The same things were measured in two ways. Each way mixes the same 11 hidden numbers, adds some noise and spreads widely along 6 directions of its own, which tell nothing about the thing.
In the rows, 128 means zero.
Some things both ways: the first way, then the second way.
[157 142 112 133 147 177 140  94 138 111 118  85 182  98 101 135 146 117]
[123  88 120 204 186 111 145 171 137 106 131 160 125 122  86 130 166 127
 161 141 143 103  96  86 162 124]

[148  91 119 151 139 103 148 150 142 110 138 158 140 124 172 132 126 145]
[121 163 162 116 122 138 113 112  96 136 144 132 135 120  74 152 117 119
  91 142  94 117 160 155 110 164]

[143  62 188 118 159 127 148 124 130 149 164  74 139  99 165 172 114 155]
[ 90 140 139 148 123 139 138 111 101 135 125 128 121 170  71  89 131 112
 111 141 126 114 127 147 109 139]

[128 106 185  76 164 105 122 104  81 134 151 141 132 139 158  97 102 163]
[140 125 113 153 131 159 105 139 122 115 129 120 124 173 114  71 140  91
 130  91  93 132 112 139 139 140]

[139 156  76  95 185 173 117 103 187  98  64 133 154 174 124 124 107 104]
[ 79 193 140 171 120 112 146 107 140 139 142 128 128 125  73 164 109 125
 109 143 130 119 144 179 100 139]

[126  54 150 111  96  99  83 113 131 186 145  17  83 139 104 185 125 178]
[110 151 134 113 125 142 123 123 161 104 122 137 121 132  52  92 159 136
  82 119 112 105 130 112 131 142]

[123  92 113 100 114 126 129 124 111 126 164 139 141  93 122 118 166 132]
[152  90 100 113 185 132 162 147 154  34 138 168 144 118 136 150  97 186
 152  99 163 122 103  77 153 104]

[121 154 134  77 121 153  79 100  56 102 133 115  99 147  82  58  90 123]
[124 134 142 121 185 109 139 154 117 104 129 130 122 101  74 169 140 155
 112 136 122  81 142 108 143 155]

[144 169 128  90 194 150 143 113 109  90 119 180 158 135 135  79  90 112]
[115 103 133 109 152 164 148 112  97  93 136 155 135 157 162 116  79 129
 139 128 122 131 165 137 108 124]

[203 130 105 140 205 103 151 123 189 180 133 144 228 146 146 134 107 136]
[116 127 152 106 177 152 147 121 154  71 114 140 125 107 135 118 138 159
 105 140 114  93 182  95 151 126]

[117 121 156 108  76  78 135 109 117 162 183  58 149  68 100 177 148 104]
[187 112 111  53 119 142  72 129 185  81 173 114 130 201  87  67 152 149
  99  85 118  94  85  47  52 116]

[ 96  71 142 105 110  78 105 111 141 163 107  87  47 112  88 199 216 232]
[ 99 146 109 139 149 145 156 126 110 109 111 140 126 135  90 116 106 121
 132 106 122 118 115 145 158 148]

[144 111 116 111 159 117 118 113 132 117 126 142 115 140 144 124 122 147]
[128 133 139 141 156 120 112 142 132 104 141 138 125 118  84 149 141 132
 110 135 119 107 136 106 119 132]

[103 135 109 103 106 153 118  96 117  81 126 138 134 125  83  99 156  66]
[ 68 155 129 112 111 154 103 117  50 131  68 103 110 130  72 113 139  95
  98 142 104 101 127 137 129 163]

[ 84 107 119 150  88 125 100  95 111 129 120  96  77 121  86 124 139 132]
[126  89 111 120 143 154  68 144 155 115 112 139 150 149 111  53 144  93
 115 123 102 133 100  87 129 116]

[137 150 152 119 137 148 111  85 115  96  93  91 142 137 104 103 129 139]
[106 140 170 123 153 107 145 120 113 157 202 141 150 150 141 157 115 134
  89 115  76 115 184 172 103 150]

[147 145 105  84 165 173 100 131 133 102  64 106 146 166 113  83  87 179]
[ 95 116 136 108 185 131 126 109  83 105 120 110 130 117 129 153 129 149
  62 162 103 106 166 109 145 134]

[ 88 139 118 109 129 148 109 103 152 106 106 116  91 133  79 131 153 122]
[103 157 111 124 144 121 146 125 154 141 161 149 149 154  85 124  91 111
 131  99 122 108 108 136 103 148]

[111 119 143 109 144 134  92  83  69  90 145 112 127 115 114  61 108 114]
[144  91 132 115 158 143  95 139 145 106 136 143 124 130 126 124 136 143
 113 137  98 128 154 119 118 114]

[ 88 157  85  93 114 124  89  83 125 102  25 138  75 157  72 125 169 131]
[126 173 128 121 103 132 102 124 167 100 137 116 138 147  95 124  93 134
 106 112 126 145 138 180  82 127]

[110 137 139 113  68 156  74 128  87  97 167  60 129 128 107  87  89 110]
[ 99 138 136 111 149 127 107 120 113 111 141 126 134 135 124 135 122 131
  97 119 108 109 141 111 109 118]

[162  90 231  94 183 119 127 163  88 114 203  92 151 100 169 112  99 207]
[125 183 155  77 168  95 162 118 130  88 185 104 126 168  93 175  68 175
  91 121 148  79 177 139  44 147]

[118 157 115 138 161 147 162  96 132  91 110 155 176  86 135 100 131  68]
[152  72 131  92 158 136  90 132 134 111 158 139 150 169 144  97 115 144
 116 137 115 125 128  98  82 102]

[130 106 134 120 109 155 136  79  87 122  85 106 138 123 112 124 145 133]
[127  62 125 174 141 161 149 148 129  94 146 187 158 158 170  68 124 118
 151 101 114 177 124 149 170 115]

[125 101 154 102 157 115 127  79 121 169  93 139 153 150 132 150 175 149]
[ 82 144 129 185 163 105 173 169 146  93 122 138 126 128 129 143 113 141
 154 114 149 127 151 185 142 132]

[119  53 177 122  40  64 161 107  86 167 209  99 173  99 142 140 124  92]
[120 162 127 147 128 136  86 122 152  77  97  82 116 146  66  67 177 130
  83 120 134 102  93  86 139 104]

[ 85 119 135 110 109 109 152  60 126 140 104 187 128 172 127 131 153  55]
[125 150 133 125 147  75 138 177 206 142 218 157 166 153  95 149 119 131
 117  75 109 112 131 151  74 163]

[ 86  95 113 159  21 171 101 139 122 153 134  43 135 147 114 150 110 136]
[ 71 131  97 221 123 134 101 152 106 189 111 132 158 127  80  87 186  29
 126 117  78 127  56 131 188 174]

[106 119 114 112 162 113 115 118 165 136 132 172 131 166 179 132 113  81]
[ 89 167 137 157 126 137 126 121 109 169 135 146 130 128 100 133 110  92
 140 105  84 126 137 184 135 141]

[ 96 138 104 123  68 135 146 134 102 134 127 142 170 147 114 110  88  91]
[143  76  99  99 149 161 126 141 174  80 156 180 162 149 166 102 100 122
 128 105 113 150 133  98 111 135]

Other things, the second way, with their names:
k_38: [113 150 145 144 114 134 105 133 112 114 153 160 145 122 130 136 110 116
 128  75  96 152 127 157 139 107]
k_624: [108 109 124 122 121 159 140 139  65 120 107 156 118 113  93 142 154 117
 123 118  89 118 130 136 167 183]
k_254: [133 119 152 134 154 143 111 133 142 129 137 141 132 123 142 124 120 137
 127 131  85 135 174 169 133 118]
k_688: [133  90 137 104 159 163 146 111  90 118 147 165 127 137 132 126 134 135
 118 125  82 113 152 107 149 143]
k_740: [116 144 170 130 129 127 100  75 112 151 157 116 147 164 121 107 103 140
 106 151 115 118 134 145  89  77]
k_953: [109 135 116 147 157 151 143 113 158 132 114 151 132 128  72  81 144 114
 122 122 106 104 106 107 172 134]
k_473: [161  90 111 110 141 164 157 116 160 107 170 182 148 163 142 117  86 137
 158 116 116 137 134 129 102 135]
k_443: [125 122 145 142 202 123 182 137  92 127 163 170 114 106 119 189 126 149
 151 105  90  82 160 122 172 146]
k_734: [ 99 140 103 171 114 160  76 118  92 144  77  93 103 131  90 126 159  80
 119 161  97 115 111 134 121 145]
k_960: [132 101 114 131 185 118 168 157 186  67 156 176 156 119 151 150  86 171
 151 109 149 133 137 126 138 116]
k_721: [142 155 145 144 186  86 122 167 179  74 134 119 120 115  54 152 122 175
 124 136 168  93 129 116 112 106]
k_387: [106 145 125 149 130 170 135  92 129 102 114 158 132 127 131 109  85 123
 136 117 115 153 137 157 150  99]
k_529: [122 104 120 113 116 164  99 137  99 146 127 145 140 135 124 121 136  94
 117 117  68 141 139 156 130 171]
k_992: [123 169 128 124  90 175 103 130 138  67 111 134 108 152 124  88 107 113
 122  73 103 161 160 179 117 121]
k_987: [123 140 130 108 147 141 110 130 167  87 126 131 123 100 137 159 129 155
 102 124  98 122 170 131 125 127]
k_934: [119 124 115 186 194 117 120 128 152  61  79 111 106 107  54 135 143 161
 129 198 196  90  94  56 137  79]
k_296: [104 124 134 174 186 130 178 133 128  79 125 155 127 129 136 114 103 152
 148 110 141 130 146 148 179  99]
k_411: [128 160 138 110 145 113 134 129 174 165 175 105 167 152  80  97 172 119
  75 103  77  76 115 119 131 193]
k_205: [122  66 122 163 213 127 156 154 170  49 149 201 140  99 156 145 121 161
 136 132 144 137 149  65 167  81]
k_777: [ 94 161 100 119 107 160 119 122  79 177 101 112 143 140  84 126 111  61
 123 119  77 114 108 176 130 217]
k_817: [118 119 126 148 167 148 141 148 120 106 101 145 110 116  96 139 124 117
 154 152 126 101 150 122 134 153]
k_703: [144 122 119 139 170 106 109 144 200  96 178 120 143 166 117 107 149 141
 101 116 126 104 117  79  88 111]
k_870: [ 88 156 116 151 181 125 136 115 192  55  93 111 124 134 112 100  95 153
 118 157 184 109 132 101 113  73]
k_785: [142 115  94 107 166 143 127 159 198  68 130 143 124 138 107 109 135 133
 120 109 122 110 133  87 115 148]
k_24: [112 122 112 131 128 153 142 122  77 110  88 119 137 141 106 107 116 133
 145 121 131 119  89 147 161 145]
k_239: [106 135 144 127  95 204 115  91  86 107  88 159 113 125 130  81 128  99
 125 117  79 148 160 152 162 126]
k_61: [117 135 115 207 127 134 134 141 133 138 137 137 134 143  90 105 163 103
 133 101 100 138  94 161 175 142]
k_133: [128 186 157 118 157  62  68 142 180 159 189  85 160 135  67 159 139 132
  75 133 110  77 119 113  60 133]
k_653: [120 155 145 121 134  99 134 147 198 115 190 178 160 136  76 131 110 132
 122  97 133 113 127 117  82 132]

Some of these things the first way, each followed by its name:
[141 126  92 108 179 120  95  91 145 122 125 157 168 159 129  74 121 119]	k_987
[119 131 123 123 142 110 171 144 130 146 157 152 205  97 155 135  88  95]	k_473
[143 136  90 152  92 158  85 157 179 160 112  37 112 160 124 195 100 125]	k_653
[138  79 102 153 104 133 118 140 170  97 167 153 167 131 200 122 158  53]	k_38
[133 148 150 144 142 145 122 102  85  78 168 100 174  72  71  83 149 137]	k_817
[121 109 143 126 112  86  95 121 115 158 103  76  76 123 122 177 153 193]	k_721
[185 109  85 143 173 190 126 132 186  96 114  99 194 136 143 121 120 141]	k_205
[123 134 115 117 178 167 108  98 129  65 154 128 189  95 112  66 132 112]	k_734
[187 125  88 119 193 146  87 129 173 113 126 104 151 138 136 120 117 141]	k_239
[112 112  91 133 123 114 158 118 165  93 126 175 166 117 141 119 144  70]	k_387
[121 161 106 153 122 136 140 111 146  89 125 104 150  83 140 121 101  65]	k_740
[145 107 113 133 155 170 117 146 155 135 109  86 175  70 123 155 191 156]	k_24
[133  86 115  81 132 118  89 113 118 159 120 105  93 142 120 152 154 177]	k_624
[179 136 136  95 208 183 120 125 147 116  91 115 184 155 152 102 103 139]	k_296
